The first 7 rows are patterns. Each new row is the sum of 2 different patterns, raised or lowered, with some noise. Before adding, each is slid sideways (what falls off one end comes back at the other), maybe read backwards, and multiplied by a number that may be negative. Names go in the order of the patterns.
Some rows, each with the names of its patterns after it:
[1.24,-2.41,0.92,1.10,-1.67,-1.46,0.40,0.25,2.03,-1.75,-0.33,0.29,1.00,0.66,-0.26,1.07,-0.10,0.10,0.09,0.68,-1.93,0.48,-2.03,1.49,0.37,-1.12,0.17,-1.56,-0.89,-1.15,1.62,1.58,-0.08,-0.42,-1.25] => S
[-1.90,-0.40,-0.51,-1.52,2.19,1.41,-0.41,-0.08,0.63,-0.37,0.60,-0.08,1.05,1.44,2.25,0.17,-0.44,0.28,-1.03,0.92,0.22,0.80,1.61,0.32,0.57,1.01,-0.77,0.25,-0.90,-0.85,0.27,-1.58,1.86,-1.06,-0.30] => D
[0.72,-0.25,-0.17,-0.81,-1.25,1.62,0.22,0.63,-0.28,-0.43,-0.71,-1.24,1.10,1.55,-1.04,-1.29,-1.97,-1.29,0.59,1.33,-0.86,0.38,1.53,1.75,0.09,-0.45,-2.03,0.75,0.09,0.79,0.31,-1.10,1.39,-1.46,0.39] => J
[-1.40,0.52,-0.64,0.50,-1.12,1.26,-1.95,-0.32,0.65,0.41,0.43,3.54,-0.26,1.51,0.45,0.75,-0.42,0.55,0.11,0.11,-1.51,2.47,0.74,0.24,0.30,-0.68,0.93,-0.32,-1.28,0.83,-0.91,-1.11,-0.36,-1.06,-1.96] => T
[-0.11,-1.72,0.43,1.30,-0.99,1.78,-0.93,0.17,1.23,-1.66,-0.64,0.59,-1.40,0.10,-0.05,2.07,-2.25,0.60,0.14,-0.62,1.85,-0.88,-0.19,-0.44,0.68,0.42,0.56,-1.21,0.28,-1.05,0.67,-0.37,-1.69,1.11,0.68] => R
[-1.80,0.34,0.84,0.80,1.77,-0.08,-1.86,-0.95,-1.47,-0.37,-1.59,1.86,-2.30,1.33,0.23,-0.96,-0.07,-0.17,-0.13,0.14,0.84,0.57,-1.16,1.77,-1.12,-0.25,-1.71,0.65,0.45,-0.21,-0.91,0.88,1.07,-0.82,-1.30] => B
[-1.79,1.15,-2.53,0.50,-1.65,-1.45,1.00,-3.11,-1.03,-0.37,0.64,0.10,0.28,-0.82,2.00,-1.36,-0.77,-2.09,-0.85,-1.44,1.02,-0.14,-0.15,-0.57,-0.31,1.24,1.35,1.03,-0.62,1.37,1.78,0.27,0.15,1.57,2.42] => G

New rows, each followed by the names of its patterns:
[-3.35,0.35,-0.55,-0.69,-2.25,-4.45,-3.63,-3.42,-0.70,-3.15,-4.16,-4.80,-3.10,-3.30,-2.53,-3.65,-3.12,-0.53,-2.85,-2.38,-2.72,-5.21,-1.64,-3.86,-3.95,-3.03,-4.68,-0.19,-6.25,1.59,-2.83,-2.54,-3.70,-1.98,-3.03] => B G
[-2.65,-0.65,0.28,-1.29,-1.39,-1.77,0.83,0.05,-2.16,-0.50,-1.42,0.42,-1.41,-0.82,-1.13,-1.23,-1.77,0.32,-1.73,0.60,-0.60,-2.04,0.17,-2.17,-1.21,-1.87,-0.67,-1.65,0.06,1.61,-2.49,-1.18,-0.64,-2.58,0.57] => J R
[-1.40,0.26,-0.74,0.27,-0.76,0.92,-3.25,-1.56,-1.37,-2.70,-2.92,-1.85,-2.32,-0.37,-1.77,-2.62,-4.45,-2.27,-0.72,-1.76,-0.87,-3.09,-0.84,-2.43,-2.27,-3.08,-1.22,-2.97,-1.26,-1.83,-0.72,-0.60,-1.74,0.53,-3.62] => D B
[-2.50,0.36,-0.20,-0.57,-2.52,-0.35,-2.58,0.98,0.26,-1.39,-1.19,-0.61,-2.23,-2.07,-0.43,1.48,-0.38,-1.18,-2.43,1.33,-1.91,-0.12,-0.41,-3.52,-1.83,0.49,0.51,2.92,-2.09,-2.34,-1.03,-0.68,-0.10,-2.31,1.67] => S B
[-1.83,0.04,-2.53,0.50,0.88,-1.35,-2.38,0.43,0.31,0.96,-2.01,-0.29,0.72,-1.05,0.62,-2.31,0.61,-1.61,-1.29,0.02,-1.85,-2.71,-0.36,-1.93,0.64,-0.19,-1.77,0.38,-2.51,-1.84,-2.66,0.11,-0.27,-0.27,-1.17] => S G
[0.16,-2.43,-1.38,-0.35,-2.30,-1.66,1.11,-0.95,1.09,0.43,-1.01,1.39,-1.15,-0.50,-1.33,0.07,-0.74,-0.03,1.35,-0.61,-0.55,-1.24,1.49,1.34,0.54,-0.91,1.68,2.08,-0.29,-0.97,0.16,2.05,-0.27,1.48,-0.54] => B G
[-1.07,-1.99,-3.64,-1.08,-3.11,-0.39,-2.59,0.59,-0.43,-0.72,-2.19,-2.20,-0.26,-1.03,-2.29,-0.73,-3.16,1.41,-1.43,-1.87,-2.00,-1.84,-0.97,-0.95,-4.59,-0.64,-2.49,-3.27,0.01,-4.62,-3.34,-3.01,-0.03,-2.90,-0.88] => T R
[-0.37,-0.86,-0.48,-1.92,0.06,0.03,-2.16,-1.92,0.72,-1.80,2.14,-1.89,0.59,1.09,-1.80,3.68,0.50,0.64,-0.75,-2.09,-1.66,-0.20,-2.21,0.84,0.78,1.51,0.73,1.67,-2.18,-1.66,1.06,0.72,0.45,-0.25,-1.15] => D G
[-2.25,1.31,-1.31,-1.94,1.06,-0.04,-0.30,-1.98,-0.02,0.40,-1.63,1.74,-2.38,0.15,0.73,-0.85,-1.32,-0.52,-1.30,0.08,-1.08,0.55,-1.69,0.54,0.57,-0.97,0.36,-1.55,-1.24,-0.93,0.96,0.37,0.61,-1.01,0.81] => R B
[-2.03,-2.06,-1.46,-1.62,-2.76,-0.90,-1.45,0.48,-1.80,-1.06,-1.29,-2.04,-2.67,-2.63,-0.71,-0.91,0.30,-1.94,-1.41,-1.36,-3.17,-2.83,1.03,-0.58,-0.16,0.12,-0.20,-1.14,-0.89,-0.99,-1.48,-0.08,-0.32,-1.37,-0.40] => D B
[-0.61,-0.56,1.01,-0.10,-0.98,-1.16,-1.17,-0.27,-1.25,-1.11,-0.21,0.47,-2.08,-0.25,-1.29,-1.06,-1.81,-1.80,0.96,-1.87,0.32,-0.91,-1.07,-1.60,-2.28,-0.08,-0.34,0.15,-0.49,0.89,-1.22,-0.92,-0.91,0.17,-1.26] => S D
[-0.32,1.25,-2.56,-0.22,-0.95,1.91,1.29,0.41,0.66,0.62,0.52,-1.51,2.22,0.85,0.03,-1.89,1.72,-1.38,0.94,-1.42,-0.34,-0.77,0.22,1.11,-0.79,0.27,-0.83,0.42,0.65,0.89,-1.33,-0.15,-0.63,2.13,1.72] => S G
[-0.43,0.86,0.22,2.00,-0.32,0.70,0.19,-0.65,1.81,1.48,1.76,-0.36,-1.17,-0.50,1.28,0.78,-1.34,1.03,-0.41,-0.19,2.30,0.95,-0.20,-0.29,-1.46,2.05,-0.17,0.76,-0.61,-0.44,0.35,-0.55,0.88,0.82,-0.77] => S J
[-1.30,-0.25,-1.02,-1.06,-1.29,0.13,1.22,-0.50,-0.83,-2.45,0.23,-0.76,-1.30,-2.05,-1.00,-0.91,1.68,-1.53,-0.43,-0.83,-2.20,1.52,-1.31,0.35,-1.83,-0.91,-1.00,-1.82,0.60,0.44,-2.40,0.50,-1.63,0.56,-0.15] => J R
[-1.94,-0.86,1.21,-1.03,-0.54,-1.90,-2.30,-2.58,-0.32,-0.26,-0.02,-1.31,-0.27,-0.77,-0.94,-3.79,-0.42,-2.60,-0.34,-1.16,-1.66,0.43,-1.66,0.58,0.08,-0.55,-1.25,0.36,0.88,-2.71,0.89,-0.81,-0.35,-1.76,-1.54] => B G
[3.45,-0.55,-1.61,0.96,0.16,-0.51,0.28,1.88,1.15,-1.14,-1.07,2.08,2.71,2.52,2.00,-0.39,1.40,2.77,2.83,0.44,1.08,-0.76,2.30,2.61,0.44,0.40,0.69,1.51,5.31,-1.02,3.61,2.27,0.02,3.79,0.12] => J G
[0.50,-2.40,0.68,1.18,0.19,0.27,2.10,-1.30,2.44,0.75,2.44,-2.26,0.55,0.67,-0.32,2.53,0.31,0.76,3.29,-0.47,2.88,2.57,0.15,1.88,3.26,3.18,-0.78,1.46,1.04,1.01,0.16,1.87,1.53,0.52,1.11] => T R
[-2.13,-0.72,-1.04,-0.89,0.12,-0.38,-2.08,-0.18,0.90,-0.40,0.68,-2.56,1.09,-2.45,-2.89,-2.36,-1.92,-3.10,-0.91,-0.10,-2.08,-2.59,-1.83,-0.90,-0.26,-1.02,-0.16,-2.48,-0.64,-0.74,0.37,-0.14,0.02,-3.30,0.36] => J G
[0.00,-1.99,-0.89,0.54,0.12,-1.41,-0.17,0.31,2.72,-0.37,-0.81,-0.72,1.92,-1.39,1.19,0.21,0.86,-1.51,1.59,0.80,0.87,1.15,-0.50,-1.22,0.54,-2.10,1.70,-1.16,1.33,-1.90,-1.87,-0.98,-0.65,-2.01,-0.97] => S T
[0.64,-2.11,0.16,-1.59,-1.11,1.55,0.38,-0.29,-1.65,1.46,0.55,-0.91,0.30,0.20,1.93,-1.85,-0.03,-2.28,-0.03,-1.43,-0.87,-1.23,-1.62,-0.94,-0.84,1.45,-1.79,-0.29,-0.87,1.47,-1.59,-0.46,-0.66,-1.85,-1.38] => R G
[1.43,-0.31,-1.05,2.48,-1.18,-0.60,-0.78,-2.24,-0.36,-1.33,-2.44,1.63,-0.12,0.03,-1.37,1.29,-0.99,-1.07,0.24,-0.60,0.18,-2.07,-2.07,-2.18,-0.35,-1.48,-1.55,-2.53,-0.87,-1.96,-2.75,2.24,-2.98,1.01,-1.33] => R G
[1.19,0.41,-0.14,0.16,2.03,1.17,-0.31,1.06,-0.16,0.28,-0.21,1.31,2.50,-1.38,-1.37,-1.79,-1.98,0.51,0.95,-1.38,1.25,1.44,2.42,0.15,-1.64,-2.41,0.25,0.77,0.65,0.80,-0.81,1.58,-0.62,-0.33,-0.09] => D J
